The rows come from 5 hidden closed curves, with some noise, and rows from the same curve form a group. Each curve winds through 8 dimensions. The rows are also pushed far along 5 directions, which tell nothing about the answers.
(in the rows, 128 means zero)
Known rows, each followed by its group:
[142 139 136 149 113 154 105 132 120 110 110 106 157 117  74 177  55 176
 122 147 114  84 132 135  98 101 179]  (4)
[ 95 146 147 177 103  95  90  60 144 100 111 167 132  94 125 116  95 189
 150 120 175 105 168 133 145 136 114]  (4)
[133 123 107 138  88 127 134 164  92 148  80 110 118 102 126 115 137 115
 155 104 101 135 129 138  94 135 135]  (4)
[174  96  98 133 117 153 132 147 130 128 126  80 160 122 127 123 134  97
 108 106  95 141 104 107 112 109 154]  (1)
[ 70 137 116 110 156 117 148 191  73 185 173 188  95 153  86 146  73 165
  88 150 170 125  86  92 167 156 102]  (3)
[ 95 126 151 100 145  84 107  91 148 157 142 198 102 148 128 107 142 116
 127 119 167 134 145 119 162 147  96]  (4)
[194  90  90  96 122 156 142 163 122 108 124  45 155 121 156 125 161  51
 120 121  61 174 105 141  83 109 191]  (2)
[136 139 117 169 121  89 102 126 139  94 121 151 163 113 128 118 111  58
 127 110 123 174  98 138  98 115 172]  (2)
[102 129 111 124 139  96 135 107 110 138 159 176 132 131 184  68 146 101
 130 118 178 157 107 108 174 135  86]  (1)
[167 111 140 150 120 151 132 105 113 123 119  92 173 119 132 139 105 142
 143 117 114 105 139 141 122 127 145]  (3)
[186  86  91  95 110 154 143 197 106 158 101  62 129 126 103 143 146  71
 104 118  49 159 109 129  87 123 181]  (4)
[146 130 102 163  96 131 120 112 134  71 100 117 158  95 157 108 141  94
 177 110 108 139 113 146 102  85 149]  (2)
[114 144 142 105 121 145 150 137 107 150 120  81 115 127 176 115 180 171
 139 150 139 120 170 137 149 162 100]  (1)
[173 103  78 107 124 125 114 165 155 136 118 119 154 135 149  84 172  41
 109 111  72 161  87  85 102  86 156]  (1)
[141 113  78 129  95 168 163 195  62 138 102  81 129 112 124 128 116 141
 138 133  94 138 103 121 123 110 145]  (0)
[124 122 143 151  94 142 111 107 149 118  97 114 120 120 132 116 156 139
 147 110 111 119 166 130 109 120 127]  (4)
[135 131  91 112  99 191 159 234 101 173  96  65 128 141 151 112 185 131
 137 142  86 110 101  87 120 109 120]  (1)
[108 126 165 132 112 123 124  93 121 161 116 120 121 132 153  98 153 151
 135 108 171 120 180 126 159 163  94]  (3)
[123 110  90 166 137  77 100 157 121 119 140 201 125 108  58 142  35  85
 103  94 113 169  57 108  88 122 179]  (0)
[144 123 173 132 114 179 127  54 140  80 131  95 151 150 140 137 132 133
 146 151 140  97 170 165 147  81 138]  (0)
[125 130 163 113 148 162 152 182 125 178 140 101 116 171 107 161 142 129
 102 141 108 113 129 122 119 163 126]  (1)
[ 84 112 127  78 137 108 140 167  80 192 140 156  84 162 136  96 145  88
 103 115 142 175 126 112 135 158 122]  (4)
[ 74 165 183 164 113 163 143  75 103 102 131 140 113 130 142 145 118 226
 174 164 182  70 182 163 170 137  75]  (4)
[146 109 138 127 134 143 128 121 128 105 155 102 129 120 114 152  97  93
 113 111 142 135 108 157 108 134 157]  (3)
[175  95  95  82 111 122 124 136 137 145 102  78 136 113 168  92 191  80
 131 106  97 158 135 122 123 122 144]  (4)
[108 127 100 133 125 122 150 189 100 175 113 144 116 133 125 114 140 134
 138 101  99 127 106  93 107 143 107]  (1)
[107 146 172  95 163 109 117  85 164 135 173 145 116 151 158 120 153 130
 103 143 196 121 154 133 165 161  97]  (3)
[164 101 119 123 118 107  97  38 152  69 132 128 160 103 159  93 120  79
 139 112 151 154 137 150 140  87 157]  (0)
[120 103 146  83 160 101 128 100 135 133 165 159  95 155 156 105 154  59
 122 111 131 178 131 147 122 156 137]  (2)
[184 123  77 121 144 126 136 176 118  99 127 101 168 110 142 135 118  75
 134 126  55 160  71 133  64 108 189]  (0)
[156 121 143 115 126 173 126 165 141 133 123  45 150 146 131 148 148 117
 105 129  81 124 144 119  73 132 184]  (4)
[117 137 126 122 159  86 124 118 123 124 154 201 113 151 140 103 137  64
 123 136 118 178 105 138 131 133 120]  (0)
[134 132 180  98 141 149 121  92 166 123 133  93 118 148 128 162 158 167
 122 159 119 106 193 153 132 149 137]  (4)
[ 91 147 137 181 134  85 107 111 114 113 146 201 127 119 119 121  77 120
 134 111 153 141 110 136 108 149 129]  (4)
[146 125 163  66 177 168 144 132 118 126 171  81 138 180 138 164 134 128
  97 172  92 129 151 148 106 135 175]  (3)
[110 141 127 120 121 190 125 187 129 125 126  82 127 133 105 168 101 189
 120 160 124  82 115 104 108 107 162]  (1)
[ 75 150 181 130 162 138 146  91 111 119 174 181 116 161 129 151  89 155
 152 151 200  94 123 156 167 137  95]  (0)
[156 121 123 131 172 109 123 143 122 113 171 154 173 141 117 147  72  56
 116 111 111 151  62 136  82 127 185]  (0)
[138 125 135 135 105 183 133 161 116 119 102  78 143 123  43 214  63 185
 126 164 123  79 126 146 135  96 172]  (2)
[144 136 106 138 141 169 134 166 125  91 152 100 154 117  95 181  70 167
 122 150 107  90  83 125  94  98 165]  (3)
[129 126 147 133 130 109 119  60 139  93 153 130 152 125 182  94 146  82
 137 120 184 160 140 154 161 131 123]  (2)
[ 89 155 182 124 134 123 134  72  91 148 134 167 139 156 145 124 122 170
 150 156 181  95 179 151 183 139  90]  (0)
[ 94 132 118  83 128 157 146 176  93 174 125 104 116 148 139 121 141 178
 124 148 140 106 136  91 146 126 123]  (4)
[148 103 159  89 176 120 116  61 161  90 190 142 132 148 139 145 114  87
 113 135 145 146 129 162 136 134 157]  (2)
[123 141 107 126  91 122 153 172  86 186  77 112 110 120 178  74 216 125
 155 124 101 143 156 118 144 154  77]  (4)
[109 150 105 119 102 129 139 170  98 160 109 124 110 113 174  84 173 135
 145 147 154 135 122 121 170 144  89]  (1)
[130 138 147  88 166 133 148 157 118 164 147 136 119 175 139 135 160 104
 118 150  91 130 130 129 114 147 126]  (3)
[101 140 129 133 156 135 135 129 125 101 167 160 117 132 106 164  70 174
 125 160 159 114  97 134 152 124 129]  (0)
[ 79 146 191 124 137 146 134  57 120 110 157 140 117 169 172 107 142 146
 142 149 193 120 176 150 168 134  99]  (0)
[171 143 163  78 180 135 138 131 146 138 154  90 148 158 150 158 163 122
 105 168  87 124 153 151 113 162 149]  (3)
[142 102 108 110 117 163 136 142 108 133 126  84 145 122 125 135 105 148
 128 118 127 109 120 110 124 106 153]  (3)
[109 153 145 108 117 152 147 169  91 179  93 118 110 141 103 158 129 195
 143 165 122  78 156 133 146 141 104]  (4)
[160 129 143  85 185 134 120 130 150  83 185 107 139 143 104 190  86 108
  87 161  98 140 110 163  75 132 204]  (3)
[143 129 140 129 132 133 114 139 163 127 129 107 140 137 148 119 158  85
 124 115 114 132 121 122  94 134 148]  (1)
[145 134 153 116 146 103 112  49 166 102 143 161 156 146 175  94 165  86
 147 136 152 130 145 144 160 107 107]  (0)
[100 132 148 113 137 199 161 193  92 140 146  84 106 157 101 181 100 170
 124 158 124  97 117 137 108 135 147]  (1)
[132 140  94 137 105 120 123 166 122 124  92 115 155  99 132 126 129 134
 149 126 112 131 107 113 113 109 148]  (2)
[158 116 168 165 130  91  88  25 193  73 140 160 145 124 145 106 138  47
 137  90 138 150 147 166 110 126 137]  (1)
[173 112 159 103 173 137 126 129 156 101 173  94 148 147 115 172 106  60
 101 120  97 144 106 164  60 143 197]  (3)
[153 105 154 136 129 192 121 120 152  86 151  62 151 138  91 186  87 147
 108 137 107 101 131 139  93 108 191]  (4)
[107 127 175 135 101 183 141 103 131 151 106  81 114 137 101 161 130 226
 138 139 167  54 191 128 175 135  87]  (1)
[127 151 152  88 140 160 161 144 110 163 122 104 111 173 164 122 201 153
 128 187 105 121 172 135 172 142  88]  (0)
[ 92 146 160 200 111  88  88  40 154  79 131 192 132  97 132 108  89 145
 160  92 188 111 147 144 125 134 107]  (3)
[109 139 171 161 116 155 146 119 101 123 129 128 120 134  83 183  83 165
 141 155 168 101 142 178 165 146 116]  (2)
[ 62 141 147 144 108 174 156 212  70 178 112 125  92 151  49 192  74 208
 124 153 144  92 127 119 140 146 124]  (2)
[148 122 162 162 149 135 113 121 150 108 160 126 145 134  72 183  63 107
  94 118 130 120 107 150  93 148 170]  (3)
[138 124 110 145 124 159 127 146 131 106 134  99 147 112 100 159  81 177
 120 144 133 105 106 114 137 106 150]  (0)
[102 127  70 176  62 107 137 143  79 154  71 153 116  67 145  75 135 185
 179 105 155 122 126 105 184 130  65]  (2)
[109 116  82 183  90  78 106 100 114 113 106 197 128  72 125  88  92 140
 160  90 161 141 105 111 156 121 101]  (2)
[ 93 106  95 107 108 148 156 200  89 194 107 124  90 130 130 107 150 159
 144 109 122 121 114  82 142 146  95]  (2)
[148 126 127 132 141  87 107 107 149 118 145 164 159 145 138 104 139  33
 103 125 136 180 107 132 142 116 147]  (2)
[120 118 127 136 108 120 125  90 129 127 127 141 127 141 193  56 193  82
 136 117 138 165 150 118 163 121  94]  (2)
[134 117 124 135 130  91  88  61 166  94 143 147 150 115 163  84 135 102
 115 106 151 157 142 115 131 117 142]  (1)
[136 116 152 177  97 145 104  60 146  71 125 127 133 110 110 135  97 126
 137 121 146 119 153 164 129 105 143]  (1)
[143 123 137  77 121 156 154 113 104 147 122  72 120 130 164 120 176 161
 133 155 148 111 172 150 180 139  98]  (3)
[173 115 102 168 109  90 100 114 158 105 118 120 160  92 160  81 150  41
 120  72 104 174 105 123  79 130 152]  (3)
[ 90 147 123 103 153 135 139 170  89 152 143 156 129 147  96 161  73 181
 128 161 129 102 108 109 126 122 145]  (0)
[123 111  64 152 131  78 139 187  88 157 133 194 127 105 106 106  87  72
 126  79 115 169  45  99 108 138 123]  (1)
[147 117 140  85 126 182 151 115 127 116 131  62 115 146 148 135 163 153
 125 171 132 119 161 148 173 110 121]  (0)
[141 118 146 118 162 146 122 132 141 108 167 117 137 138  84 194  70 157
 100 154 115 114 117 139 115 139 179]  (2)

New rows, each followed by its group:
[158 116 114 139  77 187 144 147 120 120  78  37 147 103 150 121 158 154
 166 109  99  90 147 127  98 102 135]  (3)
[170 119 100 107 166  88 131 144 128 136 144 155 165 140 182  82 163  27
 133  96  71 175  85 116  80 132 151]  (3)
[ 81 124 114 121 125 130 135 138  86 156 142 139 126 122 137 111  91 185
 136 114 189 108 118  91 159 135 108]  (3)
[143 128 109 106 104 175 141 163 112 124  97  57 144 118 154 130 154 152
 155 136  91 102 137 123  99  99 150]  (4)
[138 120 171 184  92 193 121  53 142  54 131  76 148 106 112 164  81 174
 152 124 175  70 155 173 133  95 137]  (3)
[103 125 124  87 151 129 159 162  77 172 157 144 104 139 115 146 102 155
 117 145 167 120 106 132 168 155 103]  (3)
[140 114  79 119 127 108 133 180 100 176 109 144 153 123 135  98 126 121
 135 104  90 134  93  80 114 126 134]  (3)
[139 118  80 163  72 126 145 139  97 142  79 108 137  80 161  79 162 141
 168  95 127 127 130 112 151 123  84]  (1)
[161 105 100 147 100 138 139 134 124 118  94 103 138  97 120 128 130 121
 159  97  96 117 118 132 106 108 128]  (1)
[114 132 108 137 104 182 167 208  80 167 102  79 132 123 125 141 121 183
 161 119 109  81 110 104 108 128 116]  (3)
[162 123  87 119 133  94 114 137 132 124 131 121 151 108 155  98 143  94
 103 118 103 168 116 109 110 133 153]  (3)
[118 139  74 101 135  72 125 193  91 192 108 192 129 128 143  80 149  84
 129 117 104 155  82  83 125 131 113]  (4)
[ 71 144 169 130 128 121 123 107 112 155 136 149 114 134 121 135  94 185
 138 125 209  90 153 129 160 158 100]  (4)
[152 119 104 114 124 168 140 207 121 149 114  58 141 111  91 179  98 170
 113 136  97  97 101 110 101 134 168]  (1)
[101 131 158 155 111 127 104  56 142  96 132 185 110 125  99 136  88 153
 143 136 185  99 146 150 170 102 107]  (1)
[143 120 137 112 145  96 113  76 153 102 144 181 127 149 150 104 160  45
 136 133 114 165 129 158 136 111 130]  (2)
[149 127 106  75 131 140 147 191 107 158 107  97 131 148 125 141 163  92
 120 157  82 151 117 130 124 113 155]  (2)
[184 127 107 151  91 147 123 107 141  80  81  88 154  86 144 127 153 125
 176 125  73 112 143 161  98  96 142]  (4)
[124 131 187  60 179 156 139 150 145 165 161  99 104 187 104 192 149 159
  88 178 103 111 170 141 127 176 148]  (4)
[132 117 100 127 131 118 138 196  93 149 125 132 121 112  84 164  79 123
 119 123 101 151  87 132 103 151 163]  (2)
[ 92 164 151 115 121 159 133 105 125 113 125 122 115 131 164 128 152 206
 161 175 170  80 164 139 172 120  91]  (1)
[ 73 145 103 194  76 124 144 200  71 159  83 140 124 103 116 111 106 139
 161  93 154 135  94 108 120 143 111]  (2)
[155 112 188 100 146 166 107 114 155 113 141  86 121 171  71 193 101 101
  88 145  84 126 162 165  68 127 208]  (4)
[125 113  99 138 110 140 140 185  96 148 118  93 127 123 147 105 145 112
 117 110  99 166 115 107 103 144 149]  (2)
[143 119 142 171 126  83  85  30 161  67 131 197 142  87  89 145  52 123
 149 114 172 119 123 170 149 111 134]  (0)
[131 111 175  73 151 183 150 134 128 146 161  57 118 184 147 147 174 128
  91 158 118 130 171 140 134 151 147]  (4)
[169 109 153 152 140 123 111  95 149 103 148 126 145 129  99 154  95  73
 103 109 111 141 120 159  96 137 166]  (3)
[147 118 113  71 117 153 164 164 106 180 107  76 114 140 173  96 214 116
 136 140 119 129 144 122 168 137  89]  (1)
[ 85 143  93 163  50 173 162 169  48 164  68 104 120 100 154  84 141 200
 189 117 161  83 134 104 167 106  62]  (4)
[130 105 100 103 121 117 117 175 114 162 123 116 126 138 134  94 141  66
  98  97  98 173 109  93  85 127 171]  (4)
[101 146 117 125 125 129 148 123  81 124 133 143 122 106 142 130 103 197
 151 151 166 105 131 139 164 134  97]  (3)
[142 121 176 130 159  96 119  26 170 104 169 167 146 156 176  95 167  65
 130 109 163 145 153 154 158 139  95]  (1)
[146 123 179 121 120 172 131  87 138 133 119  79 134 159 142 132 167 140
 125 147 114 105 195 148 138 134 122]  (3)
[130 126 140 119 106 191 153 152  90 142 112  83 130 144 121 145 129 146
 141 144 121  93 137 138 136 106 128]  (4)
[135 139 128 142 115 150 127 149 131 139 109  84 148 128 161 108 166 147
 127 122 100 119 148 102 102 135 136]  (3)
[134 117 144 132 116 187 117 131 148 110 134 104 133 140  80 171  86 147
 118 146 138  82 117 125 132  87 154]  (1)
[157 107 141 105 142 147 115 153 162 135 128  99 127 145  85 167 120  98
 100 125  83 126 123 128  81 126 180]  (1)
[114 142 151  96 120 159 131 133 138 168 127 100 118 155 171 100 190 149
 119 167 177 104 155 111 198 133  84]  (1)
[112 123 132 139 117 101 108  70 137  97 139 139 125 115 193  63 155  79
 144  86 169 161 140 135 117 126 121]  (3)
[ 99 146 141 123 122 137 138 132 109 132 117 136 110 137 130 137 140 159
 149 155 130 120 150 143 144 131 113]  (2)
[128 124  86 118 115 164 174 230  87 163 106  97  99 119 108 149 130 155
 141 143  95 123  86 117 133 134 114]  (0)
[144 133 109 100 126 162 181 210  71 189 113  49 143 135 193 104 191 139
 138 134  95 130 127 113 126 169 108]  (3)
[124 129 145 112 158 153 145 154 131 145 157 108 116 149 102 171 107 166
  98 165 148 111 116 126 164 150 123]  (0)
[ 99 118  90 154 109 124 147 159  86 160 130 150 131 116 135  94 111 145
 132  99 162 130  94  86 159 132  90]  (1)
[128 128 183  73 183 159 134 153 146 175 174 110 129 210 118 156 154 106
  67 167 107 123 144 111 128 154 148]  (4)
[114 154 148 137 104 134 131 111 111 164  96 121 142 136 177  84 180 149
 153 136 163 100 168 120 173 133  72]  (4)
[165 109 190  89 117 165 123  50 179 129 111  50 129 154 156 125 209 138
 121 144 129 102 224 153 164 127 113]  (1)
[ 92 144 101 163 103 149 137 170  86 156 118 112 148 114 148 106 111 202
 134 120 148 100 118  73 138 135 106]  (3)
[145 123 153 165 106 115  96  59 158  97 119 155 152 128 142  96 135  70
 145  98 145 127 142 144 125  98 125]  (4)
[135 130  88 156  78  95 101 111 143 116  85 162 125  86 175  53 176  71
 169 100 144 148 111 124 143 102  98]  (1)
[128 126 167 146 137 106 112  63 145 117 144 166 135 146 146 101 139  83
 127 110 145 145 151 143 131 136 119]  (3)
[112 123  91  64 146  91 147 183  81 199 123 174  96 154 136  93 162  97
 113 145 109 171 113 100 161 140 105]  (0)
[ 96 121 165  95 172  90 122 105 126 155 180 166 104 168 151 108 140  87
  88 132 168 183 143 132 153 182 126]  (2)
[125 131 160  74 167 134 170 188  91 190 155 122 106 192 120 156 159  72
  91 166 112 167 125 156 147 176 127]  (2)
[151 132 121  98 120 169 143 202 139 171 102  47 133 147 174 109 216 105
 121 133  80 128 133 102  97 140 135]  (1)
[168 128 117  89 167 118 137 165 134 135 145 139 139 149 130 146 149  66
 120 143  57 150  99 141  87 131 159]  (4)
[124 137  93 155 110 173 144 183  96 115 126  97 147 108 120 147  89 176
 138 142 126  98  85 111 125 107 139]  (1)
[131 127 182 119 152 125 124  84 126 110 148 158 124 158 107 156 101  86
 136 133 128 131 143 180 111 131 152]  (0)
[132 111  90 160  82 142 124 136 127 105  91 103 131  69 112 138 104 193
 163 107 120 100 125 119 123 115 133]  (4)
[108 129  84 110 118 102 125 150 116 146 128 149 111 122 175  61 178  89
 119 113 132 163 112  93 129 116 104]  (3)
[150 118  70 105 141  75 105 168 147 130 137 155 122 107 128 100 136  48
  92 102  97 184  74 102  81 126 160]  (3)
[163 105 117  98 121  93 108 109 160 136 110 102 148 120 170  81 191  53
 119 104 123 177 140 122 133 131 147]  (2)
[ 96 130 129 104 150 100 144 141  84 166 146 140 125 140 180  88 141 121
 131 111 148 159 131 114 124 174 120]  (3)
[111 136 159  95 139 168 164 173  74 178 133  72 119 153 121 167 118 185
 117 163 143 106 153 137 148 173 128]  (0)
[ 63 140 147 142  95  96 103  70 118 151 107 185 112 110 139  87 113 181
 159 107 228  94 161 112 190 132  71]  (4)
[112 112 166 123 156 104 120  61 141 130 178 170 128 157 135 113 118  98
 101 118 188 144 138 133 176 147 106]  (1)
[141 133 164 136 139 138 121 116 155 128 151  92 142 138 139 140 138 123
  97 128 143 121 146 134 119 158 135]  (3)
[166 104 161 131 168  79  93  49 151  80 176 164 154 129 122 138  76  47
 107 102 127 175 122 177  89 144 191]  (3)
[125 150 178 109 127 163 157 101  95 148 116 104 131 159 151 139 164 168
 157 177 135  92 188 169 176 138  90]  (0)
[114 119 144 148 118 120 129  54 136 115 139 152 138 114 153  98 129 143
 157 104 200 104 142 131 187 125  73]  (1)
[169 124 154 130 115 164  99  54 182  71 122  81 167 130 148 136 149 150
 132 151 113  94 176 140 131  84 152]  (4)
[124 114 149 152 130 126 117 128 122 142 131 129 135 126  86 154  74 136
 116 101 136 116 123 128 105 152 152]  (3)
[ 80 152 115 141 104 101 122 138  93 170 105 157 115 118 155  81 145 174
 133 130 159 131 156  94 158 153  90]  (4)
[175 120  99 133 119 100 106 141 137 123  94 115 167 115 155  94 157  46
 134  94  56 171 118 122  58 114 181]  (0)
[179 101 137 125 152 139 130 121 120 126 145 104 175 142 123 144 102  91
 120 115  88 132 116 139  99 133 175]  (3)
[ 48 173 164 151 131 160 151 176  68 169 136 162  99 166  88 166  78 221
 134 167 156  73 136 117 142 149  98]  (4)
[118 113 120  97 144 121 111 145 146 146 143 133 124 150 127 111 135  97
  95 118 118 151 118  91 108 122 158]  (1)
[106 130 105 111 129  99 143 147  97 154 125 159  94 142 171  69 179  80
 126 130 120 191 128 122 143 144 101]  (0)
[116 138 130 174 127 111 101  80 153  69 130 187 141 103 101 147  64 140
 172 115 151  97 101 144 113  92 136]  (0)
[138 129 133 103 141  66 116  55 145 129 127 179 123 120 178  74 173  89
 143 134 166 163 153 148 192 140  82]  (0)
